The same things were measured in two ways. Each way mixes the same 10 hidden numbers, adds some noise and spreads widely along 6 directions of its own, which tell nothing about the thing.
Some things both ways: the first way, then the second way.
[4 -22 22 -16 -29 -4 37 -3 -32 31 -16 -9 -2 -7 3 27 -27 -20 -21 21 17 12]
[46 41 -40 34 -10 -1 -41 -24 -5 -33 8 -19 35 3 14 5 10 -11 -4]

[-31 8 -3 -5 36 21 -51 -3 -25 -19 -83 -15 0 -17 1 45 -2 -33 37 62 -14 -14]
[-24 3 6 -35 -14 31 -29 -6 56 -8 3 27 19 11 -13 -28 1 -40 -44]

[2 -37 17 -58 -42 -20 36 -8 20 -7 26 -8 -28 -26 27 -13 -11 -5 21 19 -34 -5]
[-9 17 12 -8 -8 -27 -21 20 43 41 -1 0 22 -3 -53 39 33 -6 12]

[18 -24 7 -20 -6 -21 41 16 -5 26 21 -2 9 -30 -6 2 -16 -19 -20 14 10 19]
[-2 -3 -22 -8 22 -2 7 -30 12 -6 23 -11 5 -1 61 -35 -20 -11 6]

[18 23 39 36 -27 8 11 -10 1 13 -23 -11 -31 -2 14 -10 29 -4 -4 -28 23 68]
[-2 7 -19 22 -19 11 -34 -5 20 -37 2 11 28 5 23 -5 8 -20 -13]

[-32 24 -19 22 39 -29 -10 34 7 -10 54 11 -15 -12 -6 -13 -18 14 -13 -24 14 -13]
[-6 -5 -29 -9 -1 13 -29 -1 61 23 16 9 1 36 -52 4 10 12 -9]

[55 18 17 16 -7 -30 56 -18 0 69 -45 -24 -35 29 -28 -19 -11 -34 20 4 16 66]
[-18 36 31 -38 5 -33 -14 -5 -21 3 3 6 17 -27 -5 3 25 -10 25]

[-63 -19 -49 -30 -38 11 -15 -1 -18 -8 26 19 2 6 35 21 1 -23 -15 -6 -9 -87]
[11 -1 8 15 -18 -5 5 -10 26 -17 -12 -8 4 26 16 -10 -11 -18 -22]

[19 18 7 38 -3 -8 22 -25 15 21 -43 -8 -12 36 -2 -2 39 -26 47 18 -5 1]
[-8 -31 -25 -40 28 34 -20 14 20 57 -40 64 -4 -12 52 -29 31 -43 -57]

[18 -45 14 -38 -64 -13 6 -19 14 -40 57 9 18 16 40 9 3 18 -4 -20 -35 -31]
[4 28 14 15 -10 15 -2 -2 17 -65 40 -29 23 0 53 2 -43 -1 13]

[39 19 -15 45 -35 -3 26 -3 9 -3 47 -9 -5 16 -1 -31 5 -7 -51 -70 45 56]
[38 -28 -69 30 4 19 -10 -22 11 26 -9 -17 28 29 48 -26 2 3 19]

[-38 -4 -18 -45 12 -7 -42 29 -25 5 20 -2 10 -18 -7 11 -23 -23 -51 13 30 -12]
[28 -11 -1 38 24 -20 12 -19 20 1 -26 31 -30 12 0 -33 4 -11 -4]

[20 12 4 -19 -11 31 -5 -6 -6 -5 -22 -12 -21 34 19 -13 21 -25 9 3 14 14]
[53 35 -26 16 -9 20 -15 -22 -32 -39 -13 26 -2 -7 26 0 16 -22 3]

[20 27 -9 34 28 49 -84 -2 6 -67 -1 -35 -20 -21 14 -18 19 -21 -31 -23 37 61]
[-13 9 18 2 -25 -25 5 26 60 -30 8 -4 30 27 -27 17 -36 19 13]

[5 27 16 32 10 11 -39 -9 14 -50 -7 -11 -12 3 3 6 14 -4 -5 -8 21 36]
[37 -16 -46 30 13 45 -7 -19 33 -38 22 14 13 18 50 -50 -21 -13 -9]

[28 43 35 72 18 8 -2 5 -16 26 -47 -51 -38 -12 -16 -29 3 -6 -5 -7 22 86]
[72 39 -99 20 -44 34 -44 -42 -19 -48 0 14 27 -9 26 -6 -6 13 21]

[-44 -25 8 16 -35 -32 2 -11 -37 12 51 -8 2 -8 39 34 -16 27 -25 -23 10 -44]
[18 34 10 40 4 -1 3 9 -13 -57 4 8 23 7 21 -16 -28 -8 -36]

[-9 -14 -7 27 -16 -28 54 25 13 37 23 -12 10 -48 10 -34 19 10 -3 -21 12 32]
[38 37 -53 8 2 -1 -41 -51 -38 2 -3 -5 -8 -37 60 -23 21 -23 -49]

[34 37 1 9 12 -5 -41 -14 17 -20 -25 -32 -26 -17 -10 -31 28 -31 8 -4 -5 85]
[-21 20 30 -10 -37 -13 -9 7 41 -15 25 4 -6 -37 -4 24 -23 19 31]

[0 42 -12 31 25 -44 -24 -34 -16 16 -6 -40 -65 -18 11 -13 4 -18 29 -20 7 65]
[34 13 -7 8 14 56 -9 -8 26 -37 6 13 13 45 9 -26 -7 -22 12]

[15 55 -5 12 29 24 13 16 -16 10 -48 -37 -10 21 -27 -23 23 -48 -17 25 70 66]
[51 6 -25 46 -7 -21 14 -7 -6 15 -5 29 -33 -5 -33 13 9 14 -14]

[10 -19 0 -3 -11 -13 13 5 11 0 -17 -26 5 -9 0 -22 -4 1 27 21 -39 -3]
[20 -6 -14 -13 32 16 2 -20 27 -11 -23 39 -11 40 12 -61 -13 -18 -35]

[-15 -6 -39 27 19 -15 -22 2 15 -21 43 5 18 5 26 -5 24 11 11 -35 12 -28]
[-54 -18 25 -64 12 15 -10 26 51 57 -7 25 17 12 0 -9 23 -42 -61]

[18 -29 16 15 5 4 23 8 4 -6 -4 -6 24 -17 23 7 20 7 25 9 -1 5]
[-17 16 2 16 9 -30 -31 35 31 11 -18 14 8 24 -31 30 6 13 -77]

[-22 -36 22 7 24 -18 -41 1 36 -20 9 -25 -29 -111 30 -7 -4 7 18 10 -12 46]
[-13 14 9 -23 30 -11 -11 -10 34 -32 24 -10 29 -5 39 -38 -15 -24 -11]

[56 -12 61 -47 23 35 -6 -9 6 -27 -50 -18 -12 19 11 15 13 -26 32 58 12 40]
[2 -30 -16 -2 3 5 30 25 4 27 22 34 1 -18 12 14 -1 10 35]

[16 -25 3 -20 -46 -74 23 -6 0 11 77 15 26 39 13 -3 -18 48 -11 -58 -24 -10]
[-24 -37 29 25 21 4 4 30 33 51 -23 29 -11 36 -26 -12 18 15 -3]

[2 -28 -28 -12 -41 35 16 -18 23 -33 -14 -6 -17 5 47 -16 25 -18 50 4 -37 -35]
[20 33 8 7 -15 -12 -3 4 -1 -22 -4 -22 17 26 -4 24 -3 6 -19]

[3 -53 -17 -32 17 12 3 28 -6 18 -16 -4 39 -25 17 6 -6 -8 10 25 0 -20]
[-8 20 18 -10 -29 -60 -12 22 5 48 -12 -17 5 1 -55 54 24 29 -21]

Other things, the second way, with their names:
<454>: [-17 17 -11 10 -42 -26 -5 2 15 -6 55 -18 8 -32 -17 36 -11 32 2]
<132>: [43 11 -15 39 -5 -13 50 -1 -51 -30 20 7 -18 10 11 9 -26 36 17]
<424>: [39 28 -24 19 7 -16 -6 11 -14 -26 -6 15 -3 23 -11 25 -11 38 -3]
<363>: [8 60 -5 -31 -10 -8 -34 2 8 -25 -1 27 26 -38 -4 7 4 -20 -22]
<504>: [42 25 -32 58 -10 6 -18 3 30 -13 16 -45 18 86 -51 42 -14 20 -28]
<277>: [-2 -9 -32 -21 -24 30 -18 -28 -4 -7 17 -28 37 -13 84 -26 9 -38 -26]
<460>: [22 6 -6 35 -16 9 18 -11 14 -31 31 -7 -9 -9 42 -11 -47 9 11]
<146>: [8 10 -36 0 -15 9 -4 -29 -15 -7 35 -22 15 -31 72 -17 -20 -5 24]
<459>: [-32 -22 -12 -4 -13 21 -27 5 44 38 -15 40 16 23 -37 -26 21 -11 0]
<329>: [8 8 -12 -10 -13 49 6 0 -7 18 33 9 -3 -26 32 5 -5 -14 9]
<451>: [47 37 -48 -15 -13 16 -26 -12 -4 13 2 -15 22 -8 14 13 3 -4 -9]
<497>: [35 41 -5 25 4 -38 -4 -20 -67 -11 -4 -20 3 -33 49 7 13 17 30]
<255>: [28 -27 -16 2 43 45 41 -6 12 24 16 24 -14 28 30 -46 -15 -33 -3]
<216>: [23 23 -36 14 -40 18 -45 -31 -13 7 8 -20 14 -27 31 -7 28 -9 -35]
<10>: [38 7 -51 20 -43 28 -25 -33 -7 -3 25 -26 15 -29 55 1 20 -13 -8]
<84>: [-15 -5 7 14 74 29 -15 -7 66 -17 3 30 -12 85 -25 -59 -19 -23 -61]
<258>: [25 40 -31 51 -66 19 -7 -19 -32 -55 64 -47 19 -25 47 22 -39 34 22]
<395>: [-15 -8 -3 -52 24 -13 -31 8 42 75 -40 30 5 11 -25 5 56 -39 -52]
<178>: [8 30 0 -10 -5 -36 -17 5 15 38 -1 -33 22 -5 -21 29 15 6 -19]
<175>: [-13 47 20 -32 -29 -12 -12 -16 2 -30 46 -7 -3 -51 8 1 -12 14 2]
<516>: [-26 55 40 -43 14 -41 -26 29 -24 42 -10 22 4 -54 -17 44 33 2 -8]
<43>: [-20 30 -13 -40 -27 0 -12 -17 18 -28 25 -6 43 -2 7 -13 -21 -11 0]
<287>: [-68 -24 34 -2 -45 -52 4 49 34 61 -13 -1 29 7 -47 35 16 38 -21]
<379>: [-26 -22 15 2 2 34 32 14 29 -9 51 -19 29 27 31 -19 -40 6 38]
<318>: [24 11 -4 -8 52 37 -51 10 79 -7 -12 0 37 43 14 -29 13 -47 -79]
<185>: [-70 -4 33 -57 -9 3 0 -10 -15 -6 9 40 13 -30 31 -48 14 -29 6]
<162>: [-56 -1 21 -47 -18 -39 -30 1 -17 71 -22 39 11 -81 13 -11 65 -20 -7]
<53>: [30 -18 -38 16 -19 43 0 -23 -20 26 13 -6 -3 -32 83 -11 16 -18 3]
<130>: [-12 45 -8 -27 7 1 -17 3 -45 -22 14 27 6 -36 41 9 -1 -4 -10]
<158>: [14 70 -10 16 -43 0 -70 -17 28 -14 8 4 -8 -43 -33 33 9 0 -44]
<18>: [-5 21 -9 19 -1 18 -31 -5 -29 -29 -23 43 6 32 -6 -14 20 -10 -30]
<480>: [18 2 -51 14 -16 22 -27 -15 -6 22 -8 10 -1 1 28 8 18 -12 -15]
<86>: [-7 -44 -16 -11 -51 4 37 37 61 43 54 -30 46 9 -19 58 -4 18 72]
<344>: [-23 61 0 -36 -9 -32 -67 2 -5 14 -20 12 18 -41 -1 33 41 -27 -68]
<166>: [-23 -19 19 -26 5 -9 -1 -14 11 40 -8 20 -4 -4 -10 -32 26 6 37]
<256>: [-29 -4 6 -34 18 -26 -14 17 34 21 24 -5 44 -10 5 -4 17 -7 -1]
<289>: [16 -8 -22 -32 -46 49 -3 -15 54 25 38 -20 8 -6 12 14 2 -15 -1]
<167>: [2 20 -27 2 -20 -13 -30 -15 -18 15 7 17 -19 -35 10 7 23 10 -29]
<115>: [-44 -1 19 -3 -1 -19 13 17 2 -2 30 27 -23 -15 8 11 -22 31 14]
<378>: [15 -16 -48 -10 -22 73 -9 -25 31 -6 47 0 17 -9 64 -23 -13 -47 -11]
<299>: [-6 20 -14 -17 27 3 -26 13 28 19 11 31 40 -37 12 -20 2 -26 -4]
<16>: [-45 -16 9 -33 29 14 -3 -6 34 18 40 -11 24 3 34 -33 -9 -20 -4]

Some of these things the first way, each followed by its name:
[44 -2 11 -11 -9 11 11 -18 1 11 -57 -8 14 19 10 6 44 -29 26 9 23 61] | <53>
[6 -11 29 13 -41 -24 38 2 26 34 -21 13 -2 22 -6 -5 -1 12 13 -13 -13 8] | <162>
[-51 -35 -4 2 -52 -10 53 -9 -17 55 -10 44 15 41 25 62 -5 -15 9 10 3 -104] | <277>
[51 -22 37 -9 25 42 -66 -13 22 -107 -19 -41 0 -48 14 13 -12 -8 2 32 -6 68] | <299>
[31 -15 17 59 6 5 -8 0 -5 26 -46 -23 24 -12 11 -1 22 13 5 -28 27 67] | <287>
[-11 28 17 22 -2 11 -3 -22 19 -11 28 -6 -67 28 28 -7 19 -17 -4 -23 61 13] | <86>
[-54 48 -54 38 34 -51 5 0 -12 -17 49 14 -37 -19 -6 14 -23 -15 14 -11 -10 -35] | <84>
[-54 1 -29 -20 20 -30 -29 11 -18 16 17 6 26 27 5 25 2 -8 -12 7 33 -54] | <289>
[16 26 46 26 -34 -17 98 0 8 42 -34 -1 -21 33 -19 -4 17 -13 23 20 14 28] | <454>
[35 16 0 11 -4 16 8 20 -51 11 5 17 28 87 0 25 -16 7 -29 -33 25 -17] | <18>
[10 23 -22 40 11 -31 19 0 7 -8 51 21 0 27 -10 10 -12 -7 -21 -42 38 7] | <16>
[-7 3 -11 35 -6 2 3 8 -1 10 -35 -3 19 -7 9 -3 26 2 9 -22 17 34] | <216>
[-8 7 -4 8 24 -13 -18 11 15 -7 -18 0 9 9 -14 2 0 -2 17 13 -3 -5] | <175>
[-43 -33 12 -12 -35 -11 10 13 13 6 25 16 6 -26 44 5 20 26 5 -21 3 -17] | <10>
[22 -17 -10 8 0 7 3 -15 19 16 -29 -13 -35 -38 20 -12 7 -32 35 -1 -13 43] | <497>
[-1 53 -14 42 4 -16 -11 6 -36 4 12 4 -10 49 -23 11 -23 -7 -38 -38 28 12] | <459>
[-38 14 -12 48 -12 -23 25 4 -25 29 32 -8 -30 -6 5 5 -25 -2 -19 -16 9 -35] | <43>
[-37 -31 -17 17 34 -50 -62 -8 -8 -10 54 -3 45 -15 14 48 -22 17 -31 -15 41 -28] | <318>
[26 12 1 18 23 40 1 24 34 -31 -53 -4 3 -15 2 -26 44 -12 41 12 -7 45] | <167>
[-42 -3 -13 -8 -14 7 33 0 3 -3 27 9 -48 11 43 0 5 -6 43 9 -17 -81] | <132>
[-19 -3 8 -20 30 26 -51 11 -6 -48 5 -8 2 -31 40 17 33 -5 0 13 33 19] | <378>
